Every row belongs to one group in each of 5 separate groupings. Each group adds its own fixed numbers to the row, and there is some noise. The rows also spread widely along 17 directions, which tell nothing about the answers.
In the rows, 128 means zero.
Known rows, each followed by its group in each grouping:
[130 131 140 126 155 126 149 150 130 109 134 109 118  97 104  89 120 164
 127 120 125  96 116 130 140 163 106 131  94 114 132 155  98 130 108 146
 120 110  95  87 153  77 150 160 136 154 123 106 158] -> Q_399 P Q_856 E Q_428
[133 123 200 107 162 168  94 196 108 144 117  99 169 178 252 141 145 124
  81 147 175 175 209 135  90  95 104 105 171 207 154 176 160 196 138  94
 186 140 147 163 187 146 116  69 113 172 163 133  80] -> Q_346 D Q_856 U Q_622
[161 134 135 106 135 133 151 157 109  96 112  91 117 159 113 102 115 162
  76 118 124 133 123 129 129 154  97 132 109 124 164 120 101  91 120 123
 153 115 114  94 142 121 142 154 154 162 114  89 150] -> Q_687 V Q_323 A Q_428
[175 153  55 130 121 113 148 159  85 124 109 184 110 140  85 124 143 141
 178 128  87 136 128 143 127 139 123 136  84 127 127 143 130 118  93 147
 122 128 172 140 102 178 119 136 138  99 122 114 141] -> Q_399 W Q_323 T Q_562
[ 99 117 123 121 146 105  82 165 131 132 114 132 166 119 124 151 119  61
 153 136 111 144 177 121 110 110 116 117 156 136 107 121 158 117 100 124
 127 158 134 137  94 106 127 114  76 120 177 169 113] -> Q_583 D Q_474 A Q_562
[162 158 134 133 108 145 145 125 124 144 139 143 122 124 160 120 112 132
 113 121 138 114 149 105 133 136 120  96 108 168 121 166 152 160 150 134
  91  79  94 151 134 168 156 140 126 175 135 114 137] -> Q_339 W Q_474 T Q_312
[125 133 134  97 127 113 152 108 107  72 143 101 126 156 120  79 131 154
 109 109 135 119 117 103 136 173 100 118 118  83 144 154 109 123 122 147
 121 104  98  86 130 147 137 134 149 124  69 115 160] -> Q_583 V Q_323 E Q_312
[169 159 136 156 133 116 147 103 114 156 125 140  90 134 108 133 156 152
 128 156 125 112  99 146 129 146 104 113 114 129 165 112 123 138 145 164
 114 108 127 136 106 124 138 145 120 101 112 137 141] -> Q_339 P Q_474 R Q_828
[112 106 114 166  89 140 110  97 137 164 122 186  83  76  51 146 155 142
 164 136 150  98  78 161 154 128 172 124 106 109 104  90 117 118 161 130
  98 134 123 120 121 117 108 139 124  89 135 142 144] -> Q_687 S Q_474 R Q_622
[178 143 117  90 133 110 149 120 120  70 207  89  94  96 160 138 146 134
  98  91 105 181 141  83 137 138 126  82 136 137 120 182 144 151 177 116
  85  94 155 125 134 161  41 121 178 183 125 100 141] -> Q_837 S Q_474 U Q_828
[134 122  93 119 133 125 109 199 131 145 128 140 123 110 130 127 152 139
 137 118 116 131 167  86 122 149 123  86 117 149 114 148 147 188  95 121
 139  93 151 141 133 104 127 116 109 130 146 136  99] -> Q_346 S Q_323 T Q_622
[145 176 188 117 148 106 157  53 132 113 152  88 136 128 132 135 122 129
  78 141 139 125  87 128 134 137 104 143 167 123 158 111 119 105 142 148
 119 134 106 112 119 113 137 162 145 127  94 130 176] -> Q_837 V Q_474 R Q_312
[131 147 141  79 142  82 120 135 158  95 164  96 172 119 146 132 125 104
 112 123 123 150 182  57 144 171 134 113 183 166 102 139 139 163  82 141
 145 115 158 152  94 100 139 138 125 122  95 174 111] -> Q_687 V Q_323 T Q_562
[110 116 111 138 118 152 119 149 124 129 116 159 121  82 100 134 122 120
 148 129 135 125 119 152 123 110 153 138 119 127 107 133 132 119 142 114
 113 152 103 115 128 120 114 136 120 135 167 114 154] -> Q_399 S Q_323 U Q_562
[148 128 134 113 112 146 140 137 123 126 138 104 145 144 179 135 139 117
 118 120 130 151 155 116 124 145 136 110 127 152 131 146 136 160 142 116
 129 112 145 138 132 154 112 108 151 140 111 111 109] -> Q_583 D Q_856 A Q_828
[133 157 132 143 153 126 160 159 117 115 134  96 141 101  94 125 125 157
  89 135  92  90  84 112 126 109  84 150 115 142 132 114 114  79  89 143
 159 121 131  89 166  72 137 163 139 153 148 112 137] -> Q_687 V Q_323 R Q_312
[ 92 120 162 131 151 157 130 137 129 131  99 143 156 112 108 107 114 142
 154 147 169 101  97 187 135 128 126 184 125 131 132 142  87 111 105 135
 178 175 116 112 163  95 162 132 131 101 117 130 150] -> Q_837 S Q_323 R Q_562
[127 111 118 136 102 159 135 146 153 118 109 118 148 113 129 101  81 102
 143 120 134 106 142 133 127 126 145 153  97 146 105 126 109  68 140 105
 108 111  83 109 126 107 144 129 133 167 145 100 119] -> Q_687 D Q_474 A Q_428
[116 142  87 129 123 146 168 107 146 144 142 163 157  76 125 135  70  99
 194 117 112  91 123 138 151 111 130 177  93 155  75 183 134 123  84 160
 125 141 136 147 142 152 173 158 134 148 143 129 142] -> Q_837 D Q_474 T Q_428
[163 138 119 128 113 131 138 132 126 141 104 147 131 122 116 130 123 129
 143 132 118 126 120 152 136 130 132 140 109 146 124 118 133 118 128 118
 120 122 148 133 128 140 132 142 145 127 128  99 133] -> Q_339 P Q_323 T Q_622
[117 112 101 112 117 165 132 165 127 160  87 109 130 140 162 158 119 110
  63 109 100 124 147 126 105 133 114 100 112  99 161 100 152 167 117  94
 130 135  93  97 120 116 155 152 107 145 173  91 132] -> Q_687 S Q_474 R Q_428
[ 93  98 123 134 128 128 104  92 114 121 146 165 130 127 164 160 141  85
 162 130 132 140 125 166 111  84 125 141 144 103 122 149 161 139 159 139
 109 172 140 139 118 184  87  79 105 100 162 156 138] -> Q_399 W Q_474 T Q_428
[175 160 114 146 131 123 140 148 105 153 123 121 149 179 148 137 159 116
 119 153 121 145 132 116  96 118 101 121 148 174 164 106 143 136 116 130
 163 118 181 163 113 139 120  86 119 101 113 123  96] -> Q_399 S Q_323 A Q_428
[139 135 137 153  78 141 109 120 124 154  92 135 128 116 137 143 157 111
  98 139 135 120 138 119 114 141 166  76 129 122 136  58 146 137 182  91
  60 100  74 115  80 113 109 122 106 111 142 106 126] -> Q_399 W Q_474 R Q_562
[112 108 128 132 123  90 112 115 136 111 157 117 119  81  99 106 160 132
 150 118 111  93 129 100 163 171 122  78  98  82  99 127 117 137 127 154
 101  92 126  98 126  96 126 132 122 119 122 154 120] -> Q_399 D Q_323 A Q_312
[121  94 142 123 157 136 109 135 138 152 130 138  80 108 109 149 134 140
 121 132 146 140 119 178 141 136 127 131 119 118 148 140 111 144 153 137
 146 160 129 130 139 110 124 154 131 138 166 139 143] -> Q_399 S Q_323 R Q_312
[205 172 164 131 133  79 181 123 120 101 131  82  80 137 158 126 163 187
 101 152  76 126 156 119 146 189 120 103 100 130 176 114 104 127 168 189
 103  58 118 106  95 137 138 182 139 136 125 132 127] -> Q_687 P Q_856 U Q_428
[104 106 119 160 146 147 118 147 141 124 184  93 113 137 116 144 153 147
  59 138 136 138 112  87 119  84 118 148 185 167 142 120 130 142 148 137
 205 137 175 143 143 102  79  80 111 134 160 162  93] -> Q_399 W Q_856 U Q_428
[117 124 120 141 110 153 163 124 136 100 144 113 153 121 122  91  74 117
 146 120 134  93 125 113 143 108 118 167  98 158 101 157 100  62 127 146
 143 109 110 118 159 141 153 125 140 169 128 114 119] -> Q_583 D Q_474 A Q_428
[ 97  88 137 158 132 131 134 166  90  98 121 128 107  89 148 127 155 157
 150 124  83  82 111 168 135  99  91 111  54  76 129 142 118 107 147 158
 131 124 126  67 194 133 117 123 116 140 200 129 110] -> Q_687 S Q_474 A Q_828
[131  86  84 105  71 149 108  98 137 145 113 130  91 172  66 118 109 113
  90  98 149 135 139 103 161 153 135 103 112 108 128  86 123 113 151 110
 140 117 128 139  95 172 158 146 128 134 101 118 124] -> Q_583 V Q_856 A Q_622
[ 81  91 143 117 118 148 114 124 115 100 148 147 103 101 134 113 156 158
 135 110 150 117 124 136 151 156 145 100 114  83 121 167 114 169 151 141
 117 123 109  91 150 149 102 107 137 115 119 141 149] -> Q_339 D Q_323 R Q_428
[170 175 112 110 125 107 143 135 117 109 127 140 155 110  89 138 129 115
 135 127 118 162 122 113 128 142 165 150 165 163 111 116 127  97 107 103
 109 148 159 128  97 120  81 136 160 117  97 100 166] -> Q_399 D Q_474 U Q_428
[ 88  92  95 110 141 140 120 178 116  86 134 101  97 126  91 104 122 153
  84  94  98 111 136  97 132 136  93 108  98  76 136 141 109 117 101 131
 148 123 106  62 140 112 124 143 115 154 158 127 146] -> Q_687 D Q_856 R Q_428
[ 80 126 142 163 132 142 148 129 101 120 125 151 114  73 129 145 149 148
 151 147 110  88  82 157 116 103 125 142 112  95 135 137 126 130 141 163
 108 138  93  82 146 117 116 132 109  99 174 142 157] -> Q_583 S Q_474 R Q_828
[131 115  63 104 119 118 114 171 124 115 107 117 148 148  89 112 110  92
 122 100  96 134 156  89 122 140 102 110 118 110 123 109 131 103  82 104
 149 125 145 118  99 122 142 122 106 125 132 114 118] -> Q_837 S Q_323 A Q_428
[ 80 128 112 118 129 140 139 164 100 110  98 142 143 121  97  97 117 153
 123 114 124  87 123 112 127 144 107 127 111  87 133 139 119 141  73 138
 151 135  87  77 146 120 172 144  97 113 128 122 166] -> Q_346 S Q_474 U Q_428
[137 154  69  85  90 122 150 128  92  87 125  89 164 174 128 115 100  90
  46  82  78 129 146  35 113 118  83  78 130 106 133  96 166 124  92  96
 111 109 125  97 109 180 141 136 122 151 119  77 146] -> Q_399 P Q_474 T Q_562
[169 148 107 165  73 182 161 123 142 178 109 150  95 148 113 123 146 173
 132 152 159 112 114 124 129 173 184 129 108 173 150 112 109 159 171 126
 110  70 107 152  93 142 135 127 150 104  80 100 119] -> Q_583 P Q_856 R Q_312
[118 143 138 148 123 127 128  98 114 141 140 182 119  72 146 174 151 115
 169 139 119 131 120 171 133 107 161 128 127 126 106 145 155 155 165 152
  74 151 123 137 118 166 102 136 120 118 172 142 151] -> Q_399 W Q_474 E Q_562
[110 144 123 132 139 147 143  98 140 158 153 146 146  99 119 151  99 107
 143 128 134 103 103 144 139 105 112 160 130 148 106 155 138 139  89 154
 151 161 145 140 147 130 158 147 128 138 135 145 148] -> Q_687 D Q_856 R Q_428
[120 144 124 127 128 144 135 118 154 164 119 154 140 108 114 151 109 113
 149 140 143 123 129 142 132 149 157 158 145 153 119 132 126 150 101 141
 132 150 118 144  95 112 159 156 123 109 120 148 153] -> Q_687 D Q_856 R Q_428
[136 160 105 144 147 122 143 145 136 159 113 117 121 117 115 142 123 113
  99 143  98 113 120 109  98 132 104 120 135 126 153  99 140 133 112 137
 110 116  86 122  82  77 155 165  95 126 166 126 152] -> Q_399 S Q_474 R Q_312
[126 124 136 146 165 114 133 174 148 119 137 110 134  87 167 130 121 110
 155 145  92 124 168 131 110 124 111 133 117 147 125 157 128 117 130 162
 117 109 107 125 113  82 129 135 100 158 201 155 108] -> Q_399 D Q_323 A Q_428
[134 151 173 137 115 104 116 126 107 108 117 130 184 115 142 129 123  94
 130 140 130 115 146 121 129  94 116 121 145 171 104 107 142  81 133 127
 117 133 132 133 141 135 131 115 111 141 155 134 113] -> Q_399 W Q_474 A Q_828

New rows. What belongs after each?
[150 135 132 107  95 102 144  67 108  85 155 120 135 153 120  98 122 120
 117 107 139 122 116 109 154 140 112 127 121 116 124 124 119  95 145 139
 122 118 145 121 133 190 119 112 153 122  76 115 140] -> Q_399 W Q_323 T Q_428
[149 155 191 124 118 121 150  89 124 110 144 124 171  89 155 138 123 123
 148 136 144 119 104 163 147 120 138 153 128 160 107 136 123  91 141 130
 113 137 137 120 165 130 117 136 169 147 108 109 141] -> Q_687 V Q_323 A Q_428
[109 115  94 111 120 148 103 117 139 139 136 155  94 153  78 111 102 113
 128 109 170 134 142 112 122 150 122 112 138 116 128 161 140 157 131 130
 112 130  87 142  86 155 156 133 104 131 112 142 167] -> Q_583 P Q_856 E Q_312
[104 103 126 188 118 157 134 143 133 153 106 151 103 125 124 111 148 147
 169 166 147  85 111 163 110 126 131 149  99 126 150 119 102 118 162 160
 138 105  88 123 119 107 140  97  90  88 146 153 103] -> Q_583 S Q_323 R Q_428
[161 143 100 129 125 122 143 141  99 135 103 127 124 141 108 133 136 132
 123 124  89 124 128 132 136 128 114 120  95 120 136 112 124  97 119 126
 132 124 156 117 129 149 123 143 138 125 136 103 122] -> Q_837 D Q_474 R Q_312
[137 148 115 140 104 106 115 100 129 145 133 165 168  92 129 137 125  77
 206 129 119 110 148 126 148 112 132 113 115 153  69 136 155 109 113 141
  92 121 162 158 120 149 137 114 115 121 133 147 106] -> Q_837 D Q_474 A Q_622
[137 116 136  88 153 125 119 142 107 141 103 133 137 151 159 157 150 113
 128 126 126 164 133 186 122 148 110 126 136 103 161 139 134 179 111 116
 155 179 170 129 133 144 120 125 140  96 119 117 142] -> Q_339 S Q_323 R Q_828
[100 137 119  92 139 121 111 167 105 118 116 145 175  98 124 165 150 110
 126 112 103 151 141 113 131 130 148 114 162 125 107 130 148 167  77 103
 145 170 179 112 130 120 100 126 127  95 135 128 142] -> Q_837 S Q_474 R Q_562
[156 183 123 150 124 129 155 155 116 164 146 117 139 103 155 157 168 149
  95 142 107 122 132  75 109 133 122  90 149 171 143 120 162 196 113 133
 136  87 142 141 129 104 120 123 115 129 136 123 112] -> Q_346 S Q_323 U Q_428
[128 113 128 105 160 124 128 127 129 123 142  96  99 161 137 117 136 145
  84 117 132 136 129 131 129 156  86 117 124  95 170 150 116 159 130 142
 155 128 123 114 133 123 134 136 126 134 118 136 135] -> Q_346 W Q_474 R Q_312
[152 151 140 157 129 167 137 143  81 118  89 142  94 193 168 104 163 157
 134 161 146 140 132 162  70 120 116 130 120 122 193 141 121 109 182 137
 103 110  74 113  98 181 102  86 114  98 130 114 153] -> Q_837 D Q_856 R Q_312
[106 125 151  79 123 117 111 110 119 116 142 111 116 155 116 152 122 126
  42 107 142 158 143  77 150 138 117  95 186 126 144 112 146 166 127 125
 162 147 138 129 130 170 145 153 118 134 124 151 157] -> Q_583 S Q_474 T Q_622
[105 140 129 105 135 105  81 132 132 114 141 142 126 119  85 147 129  98
 104 123 145 159 158  81 122 124 136 102 198 142 120 119 148 128 128 120
 121 144 119 139  74 132 110 126  91 118 148 176 156] -> Q_837 S Q_323 R Q_312
[ 98 132 142 138 143 150 122 125 139 159 148 127 171 107 172 144 142 104
 146 132 152 113 122 131 109 124 115 131 151 147 111 159 156 197  98 130
 141 147 136 140 149 100 133  98 118 114 119 148 121] -> Q_687 D Q_856 E Q_828
[149 141  87 140 106 112 129 134 108 147 146 182 105  81 115 153 157 122
 192 124 102 122 137 123 142 141 148  85  94 132  99 158 151 164 128 147
  76 103 153 142 111 152  99 123 121 112 136 141 122] -> Q_583 S Q_474 R Q_428
[107 119 143 117 127 148 130 163  93 136  59 153 159 143 121 117 106 137
 119 127 135  98 138 169 142 125 110 144  99 126 134 123 110 116  87 131
 169 168 118 108 167 140 194 154 115 127 150 115 135] -> Q_399 W Q_474 R Q_828
[122 121 103 169 115 134 143  84 127 145 181 140  61  86  91 127 138 142
 132 121 121  84  87 121 148 115 102  98  83 101 127 140 127 137 165 173
  97  98 106 121 131 139 127 144 113 146 156 141 145] -> Q_399 S Q_856 R Q_428
[131 142 125 130 120 145 135 141 119 129  97 154 139 121 123 161 116 117
 118 140 126 143 123 145 106 103 150 157 154 156 132 105 141 117 133 111
 120 159 121 128 110 139 119 137 125 121 161 113 156] -> Q_399 P Q_474 T Q_828
[115 113 128 124 117 163 106 161 133 111 121 133 138 150 121 121 105 117
 108 129 164 143 157 114 114 101 133 145 156 181 122 134 126  96 134 113
 153 138 117 145 122 140 121 105 117 147 146 143 115] -> Q_687 V Q_856 R Q_828
[157 136 162 181 127 136 124 149 124 164  99 125 101 114 142 147 179 157
 117 167 129 116 121 152 100 132 134 104 119 137 168  79 131 128 178 124
 107  95  93 116 116  72 105 116 103 119 163 126 110] -> Q_346 V Q_474 A Q_428
[200 173 111  94 110 119 181 105 115 141 122  92 171 147 180 131 128 112
 122 109  91 130 137 116 137 169 112 116 101 138 133 129 139 162  95 115
 125 107 171 136 136 160 150 148 178 129  69  69 123] -> Q_837 D Q_856 T Q_828
[122 119 182 115 141 120 129 123 112  81 144 110 114 124 180 121 146 148
 121 128 133 130 141 141 131 141 121 115 124 107 142 157 121 135 162 146
 111 120 107  94 151 148 102 118 134 136 133 142 146] -> Q_687 D Q_474 T Q_428
[108  98 110 110 139 119 107 155 135 127 140  80 210 123 169 127 103  59
 116 110 102 116 159 107 123  71  63 130 129 144  88 128 163 105  77  98
 179 149 182 132 182  96 130  90 110 168 166 119  60] -> Q_346 V Q_323 U Q_622
[162 151 130 130 101 118 167 118 110 125 109 121 140 142 125 129 121 130
 123 131 104 108 125 130 149 133 113 128  97 142 135 102 118  94 125 144
 144 114 148 124 141 164 164 155 144 132 123 111 116] -> Q_687 S Q_474 A Q_828
[165 120  95 108 105  97 148 140  76 102  82 136 135 130 121 131 169 141
 158 109  60 120 116 166 143 162 131 121  62  61 134  96 121 102 107 116
 106 132 174  74 133 155  98 138 163  87 108  69 137] -> Q_399 V Q_856 T Q_428
[114 116 117 145 101 161 135  96 161 162 134 130 152 134 106 142 115 117
 116 129 161 112  97 132 139 121 152 165 148 157 116  99 124 134 131 112
 163 148 152 145 134 114 136 113 138 110  97 122 109] -> Q_687 P Q_474 E Q_428
[154  81 140  95 104 136  81 140  94 108 120 121  89 155 128  70 127 130
 112  82 168 118 162 142 146 160  80  42  54  85 129 155 123 130 157  96
  87 100  93 100 167 159 132 119 133 178 111  96 129] -> Q_687 W Q_856 R Q_828
[115 146 118 140 111 103 144 127 116 103 119 175 112 100  98 139 101 127
 162 137  96 104 150 120 145 111 133 148 116 138 110 132 129  80 127 188
 120 122 111 126 101 190 167 170  92 130 187 174 147] -> Q_687 S Q_323 T Q_428
[138 144  98  93  98 136 165 122 166 118 130 117 156 144 120 106  69 119
 106 109 130 118 161  79 164 177 149 150 128 169 103 145 107 125  95 138
 144 100 121 149 102 143 195 174 149 150  85 122 121] -> Q_687 W Q_474 R Q_312
[ 78 134 158  84 130 143 115 107 122  93 129 134 198 140 167 116 108  92
 138 114 167 137 149 119 124 127 138 141 174 132 105 173 134 145 102 114
 130 163 115 118 134 159 133  97 130 109  91 140 158] -> Q_837 D Q_474 R Q_312
[116 104 177 140 174 129 109 122 121 158 136 135  97 100  90 138 137 153
 130 142 159 114  90 195 154 124 101 142 113 117 144 136 103 127 127 155
 173 176 143 121 181  90 142 152 128 140 153 150 154] -> Q_399 D Q_323 A Q_428
[125 149 165 126 122 140 130 123 117 129 131 112 116 131 115 131 140 147
  70 137 161 134 117 100 123 143 132 109 167 146 153 108 124 143 144 126
 133 120  98 116 119 114 121 137 128 124 113 137 155] -> Q_583 D Q_323 R Q_828
[215 153 109 129 130 131 145 169 113 154  63 137 102 163 130 155 121 127
 123 154  92 167 164 173 108 124 133 145 105 171 170  95 129  88 156 110
 124 131 146 155  88 157 127 163 130 142 170  93 122] -> Q_837 P Q_474 T Q_562
[120 124  96 139  96 174 141 112 134 164 146 141 137 119 142 142 141 121
 126 115 152 120 109 113 127 137 147 103 127 139 116 136 146 194 129 115
 124 121 137 146 137 138 127 103 144 119 101 111 124] -> Q_399 D Q_474 A Q_828
[169 144 128 143 121 160 136 182  95 149 126 128 104 132 131 112 138 158
 105 123 142 120 132 116 114 131 110  88  93 167 145 150 132 149 137 109
 121  89 115 123 161 127 121 121 133 169 138  88 127] -> Q_583 S Q_856 R Q_428
[156 170 117 124 118  97 165 104 116 110 135 160 104  80 102 124 135 141
 175 127 103 120 113 137 148 160 148 127  97 111 109 147 123 122 130 161
  63 107 110 110 102 151 129 178 153 128 122 110 186] -> Q_399 S Q_856 E Q_622
[125  73 109 134 133 153  95 119 139 134 132 145  89 154 113 114 119 102
 152 129 175 147 115 179 106 110 120 154 123 114 145 138 118 109 175 112
 136 161 119 144 118 142  96  82 121 118 136 129 138] -> Q_399 S Q_323 T Q_428
[118 110 123 152 118 128 103 130 120 173 117 133 117 120 133 152 158 104
 107 134 121 108 134 121 119 118 112  74 124 110 141  86 154 161 142 123
 116 126 121 127 117 108 130 114  81 110 168 144 106] -> Q_399 S Q_474 R Q_428
[127 147 126  87 127 117 105 150 106 116 117 144 166 108 128 132 138 108
 137 103 128 142 159 105 133 158 138  87 143 125 105 148 145 162  82  99
 100 138 134 112 119 124 116 124 129 119 105 122 154] -> Q_837 D Q_474 R Q_428
[144 129  88 137  82 124 131  85 143 129 120 128 163 161  85  99  97  71
 150 127 148 108 116 117 131 117 125 157 128 137 105  92 124  52 131 106
 129 129 136 142 100 148 136 103 128 105  86 114 114] -> Q_687 S Q_474 U Q_312
[147 141 113 147  93 118 165  95 129 115 149 119 114  89 120 135 152 141
 132 126  97 108  89 122 140 144 148 127 108 104 124 103 125 116 159 135
  98 100 127  97 120 131  93 132 151 115 113 105 137] -> Q_687 S Q_323 U Q_428
[129 133 122 135 134 125 122 164  99 103 133 153 126  81 145 159 186 143
 154 130  91 145 126 135 113 118 158 112 127 120 117 146 145 135 146 115
  80 124 147 103 123 122  41 100 136 108 159 122 131] -> Q_837 V Q_474 R Q_312
[116  89 117 100 133 148 131 136 165 129 132 102 136 124 110 106  97 132
 100 106 152 116 130 120 151 167 131 148 123 130 121 133  99 143 104 116
 167 133 119 125 141  83 164 149 144 147 104 117 129] -> Q_399 V Q_323 T Q_428
[153 167 118 118 121 113 131 111 130 117 138 149 158 119 114 143 126 105
 152 139 133 158 135 113 126 116 153 152 178 178 101 133 146 106 120 122
 119 140 160 162  92 141  99 117 137 113 107 137 141] -> Q_837 V Q_474 U Q_622
[137 121 147 129 122 127 159  90 120 119 141 106 105 127 147 145 148 151
  96 132 115 128 113 148 152 138 138 134 120 108 150 115 112 130 172 151
 141 133 143 111 140 156 111 144 150 127 131 121 133] -> Q_399 D Q_474 U Q_428
[ 90 166 142 127 124 139 155 143 124  99 101 145 174  96 157 181  96  92
 128 146  97 148 135 132  92  88 166 189 188 154 133 119 148  94 129 135
 116 162  84 107  81 148 125 149 107 122 198 133 176] -> Q_583 S Q_323 A Q_428
[155 153 145 100 139 116 153 149  54  83 108 139  92 133 118 129 180 199
 101 121 107 154 110 150 140 163 132 105 113  86 164 139 112 146 129 138
 122 141 142  76 152 172  91 155 166 113 110  96 192] -> Q_399 D Q_474 U Q_828
[169 166 119 149 115 135 150 119 112 114 128 123 130 133 114 131 120 112
 120 143 116 141 111 131 102  96 122 143 133 156 139 105 137  65 154 122
  97 121 113 130  97 143 100 130 138 146 143  95 151] -> Q_399 V Q_856 A Q_562
[ 96 115 148 138 109 161 119 120 138 158 126 131 144 127 177 150 127 105
 109 128 159 124 150 121 116 119 141 110 151 145 129 131 155 178 161 117
 126 129  97 142 130 144 140 107  98 134 151 137 115] -> Q_583 S Q_474 E Q_428
[108 124 128 123 139 115 114 157 145 105 167  77 160 128 145 114 117 109
  79 118 115 118 162  59 126 107  82 113 159 158 108 136 148 129 102 134
 164 106 139 129 141 101 137 110  98 164 155 156  92] -> Q_687 W Q_856 U Q_622
[131 150 157 151 151 114 153 101 118 138 130 108 158  86 180 184 156 102
 148 157  69 125 102 183 121  93 116 156 127 114 140 104 145 110 146 152
 128 158 159 111 133 121 103 135 129 109 181 129 118] -> Q_837 D Q_323 A Q_562
[109 124 187 122 135 112 101  80 117 127 125 111 147 149 150 139 140  96
 107 146 155 136 133 151 128 107 107 121 162 109 150  96 129 113 157 128
 137 167 126 120 133 143 115 109 106 100 128 156 129] -> Q_346 D Q_474 R Q_562
[115  99 124 151 115 156 124 137 113 132 112 130  92 151 129 129 138 134
  97 138 135 125 127 143 115  99 120 126 119 122 162 105 119 106 180 133
 147 131 108 118 126 155 115 109 107 131 176 132 116] -> Q_399 S Q_323 R Q_428
[130 128 106 108 140 103 128 143  98 106 120 125 131 170 133 136 171 133
 127 128 104 146 132 125 115 154 100 111 140  90 158 121 136 153  93 149
 151 142 170 119 106 140 119 109 120  73  97 150 124] -> Q_687 V Q_474 A Q_828
[106 111 127 112 148 133 133 128 121  81 168 104 126 125 158 113 122 109
 124 113 128 140 119 124 106 117 101 131 136 103 140 173 126 128 144 127
 114 130 108  99 134 126  84  96 132 136 132 122 148] -> Q_583 S Q_474 R Q_428
[ 98 119 157 135 110 179 153 114 147 123 149 143 138  89 148 117  89 142
 140 123 168  93 108 153 153 113 147 162 105 164  99 181 109 122 150 140
 135 128  98 124 182 144 151 140 157 170 140 119 138] -> Q_687 S Q_323 R Q_312
[133 112 157 125 114 135 114 119 121 158 105 125 120 141 131 163 172 138
  90 140 142 147 120 154 143 150 150 115 149 121 153  79 121 158 154 109
 157 151 162 126 125 131 102 122 141  88 118 129 114] -> Q_339 D Q_323 R Q_828
